Each new row is followed by what is left after taking away its nearest point in the smallest flat space through zero that holds the last named rows.

j_139 (5 x 11)
[[ -4 -15 -37  -8  27  11  19  14  12  -1   5]
 [  5  -7  -6   1 -22  25  -8  11   9   6 -11]
 [ -7  21 -14   5  -3  -4  15  18  -8  -5   1]
 [ 11   6   6   1  16  12  -7 -22  -2   2  12]
 [ 16   8  16 -14   3  -1  12  -7  19   0   9]]
New rows:
[ -4  20  14 -16 -12 -13 -19 -10   0  20   6]
[ -9  10  -8 -17  -2  -6 -13   0   3  20   5]
[ 19 -11  14 -19  -7 -10   1  20  17  -5  16]
[ 10  -5   1  -3   0  -3 -11  15  -6  -5  17]
[ -3  18  -7   9 -20  -1 -21 -17 -18  -5   7]
[  0   2 -13  -7 -11  -6  -6  -9   3  -5   8]
[-14  -9  -9  19  17  11  -8  14   9   5  -7]
[-7  4 10 15 11  2 -4  9 13  4 -3]
[  4 -14  -7   4 -19 -21  11 -13  11 -10  12]
[  5  -7 -14  11 -18  -7   6 -15   4  -9  14]
[-18 -17 -11   5  14  14  13   9   8  14   8]
[-14  -2  10   8   1   6   8   2   3  13   8]

j_137 (5 x 11)
[[ 11   3 -18 -21   7  16  10  -2   4  -5   8]
 [-22  15   3 -20  -1  32 -11  16 -18  22 -11]
 [  0  15  19 -12  19   3   3  15  -8  -1 -14]
 [-20   2  28 -25 -10  44   1  -6  17   1 -12]
 [-22  -7  44 -13  31  37   6   2   1 -19 -13]]
New rows:
[  5 -13  10   3 -36   5   0  13  16  -8  24]
[  6  -6  10   0 -14   4   1  27  -2  -8  21]
[ 15  13  -7   4  -2  19  -1  -5 -19  19   6]
[ 17   7   8  12   0  12   3 -11  -9   8   4]
[  6   6  -5  19   4  15  10  -4   5 -24   3]
[  3  16  -4  18  -5  12   4   3   0 -11  -3]

j_369 (5 x 11)
[[  8  14  17  10 -33  -2 -10   8   0  -2  16]
 [ -8  10  15  11  -3   1 -12   5  -1  -8  -4]
 [ 12   6  21  23  -9  -8  28  20  -5  12   5]
 [  9 -11  -7  -8   7  -7   9   7  13  -2   5]
 [ 15   1 -10 -29 -15 -18  -8  -5  18 -17   5]]
New rows:
[-13  11  15 -10  13  20  -8  10   9   5 -21]
[  1   8   8 -17  -1  17   1   9  10  12  -9]
[  1  -1  14 -14  14   0   1   1   8  20  -5]
[  1   3  16 -14   5   2  -6   0   7  19  -1]
[-14 -14   1  14  -9   3   5  -2   7  -4  -4]
[-11 -12  -2   7 -12  -1   7  -6   7  -5  -6]

j_54 (5 x 11)
[[-35  11 -25   7  -8  -1 -30  -4 -14  31 -37]
 [-19  -9 -12  14  20  -1 -17  16 -28  43 -41]
 [-22 -24   6   1 -14  -2 -30  16 -18  14  -8]
 [-14  -1  -5  -3  12   4  -4  21 -17  44 -44]
 [-22 -17  -2  18  20   2 -15 -19 -21  -6 -20]]
New rows:
[ -6 -17  14  -7   8 -19 -21 -12   8  12  -7]
[  4  -5  10  -8   9 -20 -11 -13  16  11  -1]
[ 12  15  -9 -10   0  -6 -11 -12 -19 -11   3]
[ 13   9  -1 -15   1  -4  -8  -3 -21  -6  -1]
[-13 -27  -6  -2  -4  30   1   0  16  -3  26]
[-12 -16 -16   1   5  30   6   0  15  10  14]
[ -9   4   4   5  -2  22   2 -17  25   8 -16]
[ 0 -7  6 14 -1 16 -4 -4 20 10  1]

j_458 (5 x 11)
[[ 21 -12   4  27  10   2 -21  20  16 -16 -23]
 [  9  -3  -9  13  10  12  11   5   4  13  -5]
 [  9  16 -10   4   5   1  -7 -25 -12  25  -2]
 [  2   5 -15   3  -9   0   5  19  -2   1  27]
 [-34 -21  18   0 -21   8  -7 -22 -34  -4 -14]]
New rows:
[  5  -6   8  20  -5 -12 -22  -7  -5   1  -7]
[ 0 -5  5  6 -1 -9  2 -2  3  5  4]
[ -5  -4  -2 -22   5 -10   0  -8   7 -15   3]
[  0  -8 -11  -4   5   0  -2  -5  -1  -5   1]
[-20 -10 -22 -15   4   5   3   1   4  15  18]
[-12 -13 -15  -8   8   1 -14   0   9   6   2]
[-18  13  -3  14   5   1  -1   2  -8   8  -4]
[-17  14   0   8   7  -4   0   6   0   1  -4]
[ -7  31  12  15   7  -7  -5 -13   6 -22 -16]
[-13  26   3  19   2   3  10  -3   0 -15  -3]
[-11  10   7  22  15  23   2  14   6 -13  -6]
[-14  22   7   9  11  14  -2   1   0  -9   3]

j_825 (5 x 11)
[[ -1   6  12 -14  20  -4  11  -1   6  -3 -25]
 [-34   2  18  -6  21  -5 -13   2  18 -22 -11]
 [  2   4  22 -17  44 -18  20   6  -3 -40 -26]
 [ -6  -1  19  -2  12 -13  -4 -15  43  -2   0]
 [-24  24  11 -14  44  -4  -4  12   1   7 -11]]
New rows:
[ -7  12   7 -20   7   8  27   1   2  31  18]
[-13  -3   9 -15  -6   8  24   0   0   2  17]
[ -9  16 -19   3  31   0   0  14   6   0  -1]
[  0   1 -21   7   6   4   3   5  11  -5  -6]
[-17   0  25  11 -20  -9   4   2  -1   2   3]
[ -8   5  23   8 -12 -11  11   5  -8   7   2]

j_10 (5 x 11)
[[-31  24 -26  13   0  -3   1   5   1 -14   1]
 [-15  23 -26   2  -3 -13  -5  12  28  -9 -10]
 [-15  32 -27   4  -1 -19  -6  17  -5   2 -10]
 [ -6  21   4  -2  -8  -7  -4  32  22  20 -14]
 [-18  19 -19 -11  -5   1  11  12  21 -36  -7]]
New rows:
[  2  16 -19   1   1   8   8  12 -12 -14  -2]
[10  2 -8  6  2 11  2  5  0  0  1]
[-11 -21   2  14   1   0 -16  -1  13   3  13]
[ -5 -11   0  -1  -1  -6 -10  11  -2  -5   6]
[  7 -25   8   4   2 -26  -9  28   6   6  -3]
[ -7 -24   2   9   4 -19  -3  21  -2 -10   4]
[  8 -17  -4   2   4  -4 -23   3   5  25 -13]
[ -6 -11  -6  -3   2   7  -9   6  -3   0 -10]
[ -7   5  -7   8  20 -16  -1   1   4  -1 -11]
[-4 -3  6  4 19 -7  5  2  1 -3 -9]
[ -4  -1 -11  -6  -9   1  -1   8 -22   4  11]
[ -1  -7  -9  -6 -10   3  -3   6  -1   4  10]

j_302 (5 x 11)
[[ 44   7  -7  -6 -22  -5   8  18   6  13  -7]
 [  7  -1  22  -9  30  20 -13  10 -21  44 -13]
 [-15  -4 -21  -7  -4  25 -22   3 -18   1 -14]
 [ 19 -15   3 -13 -35  38 -17   4  14  15  -8]
 [  3 -12 -10 -12  25  10 -13   0  -8  23 -16]]
New rows:
[  4  -1  -3   6  19 -10   2   2  -8 -21  15]
[ 11  -6   1   1   8   6  -5   5  -5 -12  11]
[ 34  -1  -3   8  -9  13  20   7 -15 -10   5]
[ 14 -11  -1   8   8  16  14  -5 -13 -12   6]
[ 15  -4   0 -16  18  17  -8   3 -14 -14   9]
[ 16  -2   3 -13  12  11  -2   1  -8 -21  14]
[-22  19  -3 -23   6  23 -16  20 -17   6 -17]
[ -9  12   3 -20   3   1   2  10  12  -4  -5]

j_947 (5 x 11)
[[ 20  33   9  11 -21  28 -18   1 -19 -19  10]
 [-11   2 -27  12  -2  40   3  19  -7  -1  31]
 [ -5  34   2  25 -27  14  -9 -20 -22   9  19]
 [-20  22   4  17 -29  44 -20  -3 -26   6   5]
 [ -4  23   0   9 -23   4   3  13  -8 -27  23]]
New rows:
[ -9  15 -13  12  -6 -11  11  19  16 -16  15]
[-2  9 -4  8  1 -1 -3  6 12  2 -7]
[  8   3  -5  17   1  -3 -17  -1   8  13  13]
[  0  -3   1  10  -2  -6 -17   8  11   4   4]
[ 11  -3 -13   6 -15 -14  16 -17   4   7 -15]
[  8  -5 -15   3 -17   3  12  -4   2  -2 -14]

j_879 (5 x 11)
[[  8 -14   7  -1  22 -14  24  -8  15   7  22]
 [  1  24  28  14 -16   4 -13  -9  17  -9   6]
 [  0  15 -10 -21   9 -13 -23  -7 -10  22   8]
 [ -4   8  -8   3  11   7  13  26   4  13   3]
 [ 24 -13   8   8  -4  10  22  -5  33 -20 -10]]
New rows:
[ -6 -24   4 -24  -9 -13 -10  -9   5   2  10]
[ -9 -13   5 -14 -12  -1  -5  10  11   2   6]
[-28   5  -2  26 -15 -13   5   8  -6   6   5]
[ -6   1 -12  10 -11 -15   3  -3   9   7  -3]
[ 12   2   8 -15  -5 -12  17  23   0  -4  -2]
[  8   3  12 -15 -10 -15   8  15  -7  -6  -1]
[ 17   7  -1  -6   0   3   1  24 -26  -3 -14]
[ 20   5  13  -3   3  -6   4  10 -18  -5  -1]
[  4  22  -2   1   4   1  -5 -13  -5   2  17]
[ 5  9 -9  4  2  7  5 -7 -7 -6  7]
[ -7 -10  16  18   1  -9  12 -13  33   6  15]
[-12  -7  -6   6  -5  -3  -4  -4  13  10  -4]

j_747 (5 x 11)
[[  3  -9 -21  20  34 -10 -24  -2  12   1 -20]
 [ -8  -4   2   4  -5 -16 -26   4  15  -7   8]
 [  3   8 -19  10 -13   5  -1 -14  -8   8 -11]
 [ 23  18   6 -11  -2  28 -44  14 -12   7 -11]
 [ 10  -3   1 -19   5   8  -5   1   3 -18  -9]]
New rows:
[ -8   3  -5 -15  10  16  -9   2 -20  17   0]
[-17  -5  -8 -15   6   2  -6  -3  -9   6   4]
[ 18   1  15  -2  -1 -11  20  15   9   7  18]
[23  3 -3  2 -4 -9  6  5 10  4  4]
[ -8   3  16  21  14   6  -9  19  -6  -6 -18]
[-11   3  11  15  -5   4   2   9  -6 -15 -17]
[  0  -1  17  -3  20  -2  -3  -8  20  14 -12]
[ -1   4  14  -6   0   0   0 -15  16  13 -10]
[ 19 -20  18   3  19  -8   2  18 -21  19  -2]
[ 15 -20   4  -1  -7 -15  -2   2 -15   5  -5]
[-10 -15  -1  -6  11  16   3 -18  21   7   0]
[ -9  -9   3  -6   2  19  -3 -16  17  12   4]

j_838 (5 x 11)
[[  9  -6  19  -3  10 -33  18   4  12  10  10]
 [  8   5  43   5 -19 -41 -19 -10  27  -9  29]
 [  8  -5  19 -10  20 -12 -14 -19  29  -1  27]
 [ -8   5  29   5   6  -3 -13   4  31  16  24]
 [ 22 -14  19  -7 -21 -28  -9  -2  37 -11  23]]
New rows:
[-19  18  -5  -6  -1 -20 -16  -6   5 -15  -2]
[-16  10 -13  -9   3 -13  -4   6  11  -6  -6]
[-11  14  15 -13 -13  11  10  12 -11   1   1]
[ -2   7  11 -22  -5   9   9   3  -5  -5   6]
[ -5   5   8  -9  14  14  20  -3 -10   1 -18]
[  1   3  15  -9  -2   9   9  -4   4  -6 -10]
[ -7 -18  -9 -16  -6  -5  21   5  12 -15  -4]
[-21  -4   2  -8  -2   0   9  -1   6 -12  -1]
[-14  10   3  10   4  11  -2 -10  -7  -7 -12]
[-3 -1  3  5  1  2  5 -4  7 -6 -8]
